The rows of a group lie close to one hidden flat surface of 13 dimensions, which may be shifted away from zero. Surfaces can cross.
Known rows, each followed by its group:
+3.27	-0.57	-0.72	+0.57	+4.31	-1.58	-3.03	-0.66	-0.10	+0.60	+1.97	+0.25	+0.64	-0.24	-1.91	-2.67 => q315
+0.54	+0.67	-4.18	+1.36	-0.40	-0.74	-0.67	-3.42	-2.51	+1.12	-0.04	+1.13	+1.32	+1.35	-2.57	-2.66 => q539
-0.47	-0.46	-1.45	+4.61	-1.49	-1.12	-0.81	-3.59	-0.35	+1.04	+1.81	+1.44	+0.09	+4.62	-3.41	+1.11 => q935
-0.08	-1.65	+0.27	+1.78	+1.27	-1.05	+1.44	-0.65	+3.17	+2.31	+2.42	-0.93	+2.36	-0.28	-3.69	-2.69 => q539
+0.73	+0.55	+1.84	+2.87	+0.19	-0.87	+1.50	-0.15	-1.06	+2.69	-0.85	+2.56	+0.63	+3.01	-1.08	-3.13 => q315
+1.76	-1.01	-2.22	-0.46	+1.08	+1.70	-0.94	+0.93	-1.40	-3.07	+0.38	-1.67	-1.01	+0.98	-0.47	+0.12 => q16
-0.56	-1.59	-2.90	+0.72	+1.15	+0.49	+1.72	-1.61	+1.35	+2.76	-2.46	-2.84	-0.58	-1.47	+3.65	+2.59 => q315
+2.01	+0.01	+2.57	+2.44	+0.31	+0.70	+0.61	+2.08	-0.34	-1.26	+1.95	-0.90	-0.81	-3.39	-2.83	+0.86 => q935
+1.76	-0.37	+0.21	-0.40	-1.27	+0.59	+1.28	+1.18	+0.12	-0.57	+0.67	-1.77	+0.31	+1.13	-1.66	+1.94 => q935
-4.82	+2.35	+1.51	+0.66	-0.58	-0.25	+2.19	+1.38	+1.07	+0.34	-2.09	-0.15	-1.68	+2.28	+1.91	+2.15 => q315
-2.71	+0.78	+4.47	-1.21	-0.46	+1.91	+1.15	+0.03	+0.94	-1.11	-0.20	+0.81	+0.36	-0.65	+2.26	+0.82 => q315
-0.89	-0.59	+2.30	+1.01	+1.20	+1.77	+1.80	+3.03	+0.80	+0.61	+1.64	+0.66	-1.72	-0.01	-0.19	-0.33 => q315
+0.57	-1.52	+0.71	-0.93	-1.88	+7.10	+0.02	+2.84	-1.42	+2.38	+0.40	-1.57	-0.84	+2.52	+1.05	-1.28 => q539
+2.75	+2.97	+0.83	+2.13	-0.51	-0.94	+3.60	+1.53	-2.62	-0.38	-1.15	-0.47	+1.76	-0.96	-0.40	+0.49 => q315
+2.33	-1.34	+1.18	+1.33	+1.41	+2.35	-2.30	+3.59	-3.25	-1.55	+2.59	+0.02	-0.06	+1.06	-1.29	+1.35 => q539
-1.43	+1.01	-0.13	+4.62	+2.01	+0.05	-0.03	+2.31	+2.46	-0.79	+0.87	-3.34	-4.89	+3.86	+0.23	+4.55 => q16
+2.67	+1.94	+2.99	-1.41	-1.38	-0.82	-3.81	-2.07	-0.18	-4.42	+1.25	-0.04	+2.33	-0.52	+1.17	+0.56 => q315
+1.35	-4.98	+1.04	+1.69	+3.10	+1.46	-2.30	-0.54	-0.18	-3.43	+2.72	+1.17	+1.55	+0.45	-0.22	-1.85 => q16
+0.29	-0.24	-1.49	+1.00	-1.97	-2.26	+2.42	+1.48	+1.29	-0.83	-0.35	-2.12	+3.02	+2.08	-0.02	-0.21 => q16
+0.57	-1.49	-3.22	+0.30	+1.22	+1.60	+0.94	+0.39	+0.23	-0.28	-1.07	-2.21	-4.36	+1.67	-1.62	-0.07 => q16
+2.73	-1.88	+3.12	-0.66	+3.08	+0.56	+0.95	+0.24	-0.83	+0.74	-0.23	+0.18	+0.38	-0.68	-1.98	+0.69 => q315
-1.00	-2.47	+2.17	+1.78	-3.30	+0.40	+2.22	+1.86	-0.54	-0.34	-3.84	-0.76	+1.65	-0.30	-0.22	-1.50 => q16
+0.58	+1.12	+0.36	-0.92	-0.86	-0.59	+2.19	-0.29	+2.44	+0.44	+4.39	+0.15	+1.36	-0.32	-2.06	+1.07 => q935
+3.55	+1.44	+2.89	+3.90	+3.89	+0.56	-0.66	+3.19	-1.28	-1.10	+0.28	-1.30	-0.45	-2.80	+1.13	-1.24 => q539
+5.17	+0.64	-3.44	-2.36	+0.78	-0.87	+2.03	+1.24	-0.40	+3.49	+0.04	-0.69	-0.99	+1.36	+0.24	-0.08 => q539
+1.67	-0.82	+0.39	+1.10	+0.44	-1.19	-0.53	+0.94	-2.10	-0.24	-4.07	-3.11	+1.76	+1.57	-1.10	+2.18 => q539
-3.89	-2.51	+1.69	+1.57	+0.97	+0.33	-0.48	-1.02	-0.21	+0.38	-3.79	+2.55	-2.95	-1.09	+0.47	-3.11 => q16
+0.95	-2.39	-2.85	-0.42	+0.21	+3.27	+2.02	-5.38	-0.49	+1.07	-1.38	-2.02	+0.77	+6.54	-2.96	-2.05 => q935
-2.27	+3.81	+3.86	-0.53	+2.18	-0.03	-5.22	-4.24	-0.60	+1.66	-1.55	+0.62	+1.52	+2.45	+2.76	+1.37 => q315
-0.16	-2.06	+1.52	+0.91	-1.24	-1.63	-1.15	+1.66	+0.73	-0.27	+3.34	+3.42	-2.60	-1.14	-4.22	+0.13 => q16
-2.28	+3.24	+0.25	+2.56	+3.97	+0.11	+0.13	+2.95	+0.97	+2.20	+2.05	-2.25	-1.14	-1.27	+1.12	+3.41 => q315
-1.83	-0.36	+3.77	+0.25	+1.60	+1.99	-1.86	+0.85	-0.25	+2.03	-2.25	-1.28	+2.73	-1.90	+0.00	-4.46 => q539
+3.17	-3.24	+3.55	-0.55	-0.65	-1.53	-0.80	+0.43	+2.99	-0.17	-0.40	-0.12	-0.47	+0.50	+0.04	-0.40 => q935
+3.81	+0.96	-2.29	-0.86	+0.97	-2.50	-1.85	+3.40	+0.35	+0.98	+0.73	-1.23	+1.23	+1.79	+0.22	-2.80 => q539
+2.52	-0.47	-1.83	+1.50	+0.84	+2.09	+0.48	-1.50	-1.05	-0.20	+3.63	+2.29	-1.87	-0.38	+0.46	-0.85 => q935
-1.00	-1.46	-1.80	-1.45	-0.33	-0.84	-1.68	-0.06	+1.21	-0.50	+0.22	+1.78	-3.66	+0.59	+0.33	+0.21 => q16
-2.68	-1.92	+2.96	-1.53	+0.12	+0.15	-0.10	-0.72	+5.15	+1.80	-0.79	-2.88	+4.36	-0.75	+2.87	-1.18 => q16
-1.76	+3.66	-1.71	+1.87	-3.42	-0.51	+4.33	-1.28	+0.98	+2.54	-1.28	-0.31	-1.68	+1.15	+0.62	+0.49 => q935
-2.79	-0.50	-0.53	+0.69	+1.28	-1.86	+0.63	+2.91	-0.43	+2.47	-3.61	-0.95	+1.38	-2.67	+3.67	+1.82 => q935
+0.04	+0.04	-1.41	+1.04	+0.65	-0.15	+1.37	-0.98	+1.82	-0.49	+3.28	-2.14	+4.03	+1.57	-0.16	+0.44 => q935
-1.85	+1.49	+3.33	+0.07	-0.23	-1.34	-2.43	+0.65	+0.57	-1.04	+0.90	+0.37	+1.49	-2.78	-2.24	-1.18 => q935
+1.37	-1.35	-1.99	-1.36	+2.76	+3.02	+1.86	-0.96	+1.01	+0.50	+1.69	+0.19	-2.98	-1.31	+1.44	-0.67 => q16
+1.64	+0.54	-2.94	+2.01	-3.03	-2.17	-1.88	-1.00	-1.84	+3.70	+0.67	+1.23	+0.30	+1.41	-5.32	-1.71 => q16
+0.48	-4.15	+2.39	+1.93	+1.03	-0.15	-1.41	+1.38	+0.54	-2.03	-3.55	-1.41	-2.84	-1.74	-0.61	+0.42 => q539
+0.45	-0.76	-1.21	-1.57	-1.89	-0.24	-3.67	+0.52	-2.65	+5.26	+1.83	+5.01	+2.54	-0.18	+3.70	+0.69 => q935
-0.27	+2.41	-1.85	+4.02	-1.51	-2.06	-0.58	+0.34	-0.12	-1.13	+2.64	+0.95	+2.32	+2.39	+1.07	-2.03 => q16
-1.36	+2.03	-2.99	-5.54	+2.57	-3.13	-2.16	+0.29	+0.64	-0.84	+2.45	+1.37	-0.19	+0.61	-1.17	+1.06 => q16
-0.08	+2.15	+0.10	-0.03	-0.98	-1.22	+1.72	-1.12	+0.71	-1.24	+2.03	+2.87	-1.83	-3.72	-1.37	-1.47 => q315
+0.19	+1.11	-0.33	+1.76	-0.38	-1.47	+1.52	+0.61	+0.62	-1.84	-0.85	-0.01	+0.90	+1.04	+2.43	-1.81 => q315
+1.42	-1.41	+2.25	+0.10	+0.69	-1.62	+0.44	+0.52	+1.13	+0.81	+1.82	+1.11	-2.11	-2.40	-2.10	+4.23 => q16
-0.20	-0.84	-0.52	+0.21	-0.19	-0.34	-1.48	+1.13	-0.44	-0.87	-1.55	-0.74	+0.10	+1.05	+0.87	-0.54 => q935
+1.80	+2.02	+1.69	+1.64	-1.01	+3.81	-1.44	+1.32	-1.58	-0.03	+2.39	+0.14	-0.47	-3.14	-0.85	-3.03 => q539
+0.15	-0.44	+1.93	+0.63	+0.84	+0.82	-1.01	-0.79	+0.87	-1.08	-2.62	-5.01	+3.98	-0.57	+3.45	+1.89 => q315
+1.40	+3.85	-1.56	-0.03	-0.86	+0.28	+1.08	+0.17	-0.34	-1.42	+2.99	-1.12	+0.01	-0.43	-2.24	+0.23 => q539
+1.04	-1.08	+0.73	+0.20	+3.74	+1.58	+0.06	-0.11	+1.63	-1.41	+2.91	+0.96	-1.62	-1.70	+2.48	-0.84 => q539
-1.89	+1.23	+0.46	+3.10	+1.77	+1.57	+1.22	-2.54	-1.39	-3.19	-1.30	-3.81	+1.20	-2.08	-2.14	+2.53 => q935
+0.47	-1.52	+0.63	+1.79	+1.90	-1.76	-0.03	-2.55	+2.26	+1.93	-3.01	-2.77	-1.92	-2.12	-2.37	+1.73 => q16
+0.79	-0.40	-1.50	+4.05	+0.96	-3.09	+0.79	+0.15	+0.97	-2.48	-1.90	-3.34	+1.12	-0.85	+2.13	+2.35 => q935
+0.46	+0.66	+0.80	+3.36	+0.27	+0.08	-3.82	+0.28	+0.36	+0.74	-0.59	-4.02	+0.54	+0.66	-1.64	+0.56 => q315
+0.95	-1.95	+2.54	-3.57	+1.66	+3.45	-1.57	-0.97	-1.79	-1.02	-1.53	-1.34	+2.48	-2.94	-0.72	-1.00 => q315
-1.43	-2.79	+0.26	+1.65	-1.71	+5.45	+1.25	-3.48	+0.95	+0.83	-1.30	+0.17	-3.12	-0.84	+2.22	-1.54 => q539
+0.27	-2.14	+4.67	+2.39	+1.54	-0.61	-2.68	+0.47	+0.93	-0.69	+1.41	+1.65	-0.44	-2.83	-1.94	-0.74 => q935
+1.09	-2.11	-1.37	+1.25	+0.35	-3.44	+0.34	-3.27	-0.37	-1.29	+0.55	+1.17	+1.69	+1.49	+0.09	+5.10 => q539
-0.24	-3.43	-2.96	+1.04	-0.35	-1.43	-0.68	-1.92	-1.12	+0.07	-1.60	+2.77	-4.40	+1.12	-1.73	+0.67 => q539

New rows, each followed by its group:
-0.78	-1.53	+0.59	+0.24	+2.03	-0.91	-0.70	-0.04	+2.19	-0.45	+0.05	-0.66	-0.73	-0.01	-1.27	-1.43 => q315
+1.76	+0.86	+0.63	-0.41	+0.99	-1.46	+0.29	+0.94	+0.21	-0.63	-1.18	-1.15	-0.53	-1.34	-0.12	+1.19 => q539
+2.78	-1.26	-1.52	+0.08	-3.46	+1.64	+1.12	-2.89	-2.47	+1.34	-2.17	+1.34	-2.02	-1.13	+0.24	+0.63 => q315
+3.30	+0.46	-1.51	+0.47	-2.47	-2.33	-0.91	-2.10	-0.49	-0.57	-1.89	+1.53	-3.29	+0.77	-0.51	-0.68 => q935
-2.64	-0.80	-2.59	+1.64	-1.29	+0.90	-1.15	+4.03	+1.69	+1.47	+1.13	-2.35	+0.10	+2.59	-0.37	-1.99 => q315
-1.39	+0.82	-2.40	+0.62	+1.83	-1.79	+2.08	-1.78	+0.13	-0.91	+0.35	+0.19	-1.61	-1.17	-0.23	+3.94 => q935
+0.25	-0.05	-0.58	+0.68	+0.96	-0.94	+0.99	-1.31	+1.67	-0.44	-1.96	-2.82	+0.61	-1.02	-1.11	-1.95 => q539
-0.03	-1.99	+2.14	+0.21	+0.79	+0.25	+0.79	+2.65	+1.55	+2.95	+0.49	-0.51	+0.68	+0.75	-1.10	-0.34 => q539
-0.73	+4.08	-3.54	-1.50	+2.82	-4.11	+1.99	-1.14	-3.27	-0.70	-1.05	+2.38	+4.13	+0.04	+1.05	-1.37 => q16
+1.32	-3.22	-0.56	-2.26	-2.97	+3.25	-2.27	+1.56	-0.71	+1.70	-1.76	-0.51	-2.23	+0.30	-0.51	-2.05 => q539
-0.86	-0.14	+1.10	+6.06	+0.60	+2.87	+1.39	+1.39	+2.30	+0.11	+0.78	-1.88	-2.18	-2.41	+3.86	-1.50 => q315
+1.30	-1.59	+2.05	-0.08	-1.71	+0.81	-2.25	+0.14	-0.51	+0.14	+2.76	+1.14	+2.19	-1.27	-0.96	+1.18 => q539
-0.44	+2.03	-0.25	-2.14	+0.86	-0.75	+1.64	-4.66	+0.05	-1.88	-4.15	-0.88	-1.27	-4.77	+3.11	+2.60 => q935
+0.07	-2.05	+1.90	+0.19	+4.27	-0.32	+0.07	+0.90	+1.94	+0.23	+0.90	+0.02	+0.06	-1.15	+1.06	-1.02 => q539
+0.22	+0.91	-1.61	+0.09	-0.96	-2.30	+3.28	-2.84	+2.13	+3.40	-0.52	+2.54	-1.85	+0.03	+1.26	-0.87 => q935
-2.25	+0.66	+0.12	+0.12	-0.06	+4.75	-0.63	+2.77	-2.76	+0.45	-0.21	-0.26	-2.24	-1.52	-1.23	-1.66 => q315
-0.57	+2.26	+4.97	+1.76	+4.13	+0.36	+0.12	+1.09	-0.69	-0.33	+0.55	+2.00	-0.73	+1.51	+1.18	-0.46 => q315
-3.57	-0.55	+1.37	-0.84	+1.54	+1.81	+3.22	-0.98	+0.52	-0.21	+0.34	-1.32	+1.09	+2.00	-2.58	+3.29 => q539
-0.10	-0.48	-0.86	+1.51	-1.74	+1.71	+1.02	-1.08	-0.18	-1.56	+0.36	-1.12	-1.19	+0.72	-0.93	+1.65 => q539
-2.84	+2.67	+1.55	+1.87	+0.81	-0.50	-0.17	+1.43	+2.68	+0.11	+0.20	-3.19	-0.45	-0.13	-0.31	+0.96 => q16
-0.46	+1.92	+0.22	-0.32	+1.07	+1.86	-0.46	-0.34	+1.21	-2.96	+0.43	-0.58	-0.06	-2.82	+3.92	-3.20 => q935
+0.70	+0.09	+1.54	+1.67	+2.80	-2.17	+0.37	+0.93	-3.31	+2.10	-0.28	+2.62	+0.85	+1.10	-1.19	+3.55 => q539
-0.06	-0.49	+0.03	-0.70	+5.75	+0.66	-0.60	-0.74	+1.45	+2.88	+2.02	-1.65	+0.16	+1.19	-0.42	+2.71 => q16
-0.08	+1.01	+2.48	-1.79	+1.52	+0.27	-2.03	+1.43	+0.36	+1.21	+0.12	-0.01	+0.87	-3.14	-1.03	-4.24 => q539
+1.75	-1.14	+2.42	-0.20	+3.39	+0.44	-5.67	-1.60	+0.63	-2.24	+1.43	+0.16	+0.99	+0.42	+0.35	-3.10 => q315
-5.03	-1.53	-5.80	+0.00	-1.78	+0.28	-0.41	-0.27	+0.93	+0.71	-3.80	-2.17	-1.13	+0.55	-0.09	-4.49 => q315
+1.99	+1.84	-1.78	+0.91	+1.96	-1.18	+1.82	+1.62	+0.59	+2.93	+1.33	+2.36	-3.19	+1.64	+3.38	-0.48 => q539
+0.87	-0.10	+1.34	+1.46	+1.09	+3.95	-3.50	+0.14	-2.65	+0.13	-1.47	-1.84	+0.87	-0.23	+1.07	-1.76 => q315
+0.24	+1.24	-3.81	+1.94	+1.13	-1.90	-0.89	-1.31	-2.55	-0.86	-0.58	+1.19	-1.90	-0.40	-2.55	-1.32 => q935
-1.41	+0.66	-2.80	-2.26	+0.43	-0.11	+0.80	+1.01	-0.66	-1.82	+0.28	+1.05	-0.46	+0.26	+0.20	-2.78 => q16
-2.70	+1.70	-0.47	+0.03	-1.35	-1.79	+0.18	-2.71	+0.24	+2.09	-1.48	+0.78	+0.83	+0.72	-1.65	-0.55 => q935
-0.45	-1.66	-1.10	-0.94	-1.42	-0.03	+0.24	-2.41	+0.40	+3.63	-2.95	+0.94	-1.13	-1.62	-0.61	-2.39 => q16
-0.16	+2.67	+1.03	+2.98	-0.17	-1.04	+0.59	+3.14	+1.22	-5.23	+0.00	-2.28	-1.04	+0.77	+3.49	+1.28 => q315
-2.86	-2.71	-1.33	+0.94	+1.43	-3.21	+0.80	+2.89	-2.49	-1.21	-3.02	+1.27	-0.20	+5.00	-2.87	+0.38 => q16
+0.03	-1.89	+1.36	-1.09	-0.96	-1.06	+1.16	-0.72	+3.75	+1.05	+2.44	-0.26	+1.76	+2.61	+0.98	+2.83 => q935
+0.84	-1.35	-3.88	-2.80	-1.23	-0.70	+0.31	+1.44	+0.42	+0.53	+1.92	+0.41	-2.82	-0.33	-2.07	+2.12 => q315
-1.51	+0.98	+0.97	-0.19	-0.38	-0.80	-3.36	+2.90	-1.94	-0.77	+0.20	-0.42	+1.89	-2.05	-1.67	+0.47 => q935
+2.16	+0.85	-3.70	-2.74	-0.86	+0.02	-0.06	-0.58	-0.39	+4.39	+0.22	-1.62	-1.04	+0.26	-4.18	+0.66 => q16
+2.12	+2.04	+3.28	+3.25	+0.33	-0.20	-1.26	+1.94	-0.36	-0.24	+0.06	-3.28	+2.72	+1.75	+0.89	+2.91 => q315
+2.94	+0.81	-2.23	+3.19	-0.98	-2.85	+1.53	-1.17	+0.22	-0.93	+0.94	+0.67	-0.72	+0.82	+2.20	+2.87 => q16
-2.37	+0.88	+0.33	-0.62	+0.87	+0.19	+0.61	+2.40	+0.80	+4.44	+1.91	+3.66	-2.13	+2.07	+0.82	-1.81 => q539
+0.92	-5.50	+2.07	-0.17	-1.15	+1.56	+1.30	+1.37	+1.50	+1.67	-1.70	-2.46	+1.14	+1.53	-2.43	-0.30 => q315
+2.94	+1.61	-0.22	-1.04	-0.60	-4.36	-0.34	+0.38	+0.63	-2.79	-1.46	-1.35	+0.14	-3.94	-0.22	+1.74 => q935
-1.41	+0.78	+0.72	-1.78	-3.02	-1.28	+0.58	+0.28	+0.29	+2.36	-1.85	+0.05	+0.84	+2.05	+0.41	+2.60 => q539
-1.27	-3.65	+3.31	+3.09	+2.54	+2.18	+0.30	+4.20	+0.90	-0.19	+0.40	-2.82	+1.46	-0.81	+1.03	+1.63 => q935
-0.63	+0.32	+0.20	-1.73	+0.02	-0.18	-0.15	+3.95	-0.15	-1.31	+0.80	-0.67	-1.31	-0.11	-3.11	+0.51 => q935
-0.96	+5.18	-1.43	+3.78	-0.75	-0.61	-0.16	+0.90	-0.96	+0.78	+0.35	-1.90	-0.75	-2.36	-0.73	+0.58 => q315
+3.54	-5.28	-1.49	-2.06	-2.34	-1.10	-0.33	+0.98	+1.05	+1.95	-1.19	+0.15	-2.71	+0.83	-0.87	+2.40 => q539
+0.44	+0.24	-3.31	-0.93	+1.74	-0.98	+1.33	-1.66	+1.17	-0.55	+0.09	-0.26	-1.41	+1.43	+1.13	-0.53 => q539
+1.77	-1.99	-0.96	-0.56	+3.12	-2.13	+0.94	-0.55	-1.25	+1.91	-2.25	-1.60	+0.97	+1.45	-1.81	+4.12 => q16
-2.01	-0.03	+2.78	+2.71	-0.21	+2.54	+2.38	-1.02	+1.21	+0.94	+0.94	-1.05	+0.06	+0.09	-0.48	+1.47 => q935
+0.88	-2.34	+0.86	-1.36	-1.06	+0.82	+0.01	-0.62	+1.72	+1.12	-0.30	+0.06	-1.84	-2.51	-0.30	+0.32 => q16
-1.31	-1.68	-0.12	+1.98	+3.08	-0.98	-0.88	+1.10	+2.19	-2.82	-0.20	+1.02	-4.30	+0.55	+3.27	-0.30 => q539
-3.04	+3.65	-0.48	-2.68	-2.10	-0.80	-1.25	+1.98	-0.60	+0.61	-1.47	+0.21	+1.15	-1.52	+1.17	-1.65 => q935
-1.11	-4.36	+0.47	+1.05	-0.39	-0.22	+1.82	+0.78	+3.32	+0.86	-0.46	-1.16	-1.38	+2.97	+1.04	+2.08 => q539
-1.46	+1.05	-2.00	-3.15	-2.76	-1.06	-0.90	+1.18	+0.75	-1.73	+1.26	-0.83	+2.47	+0.17	-0.25	-0.53 => q315
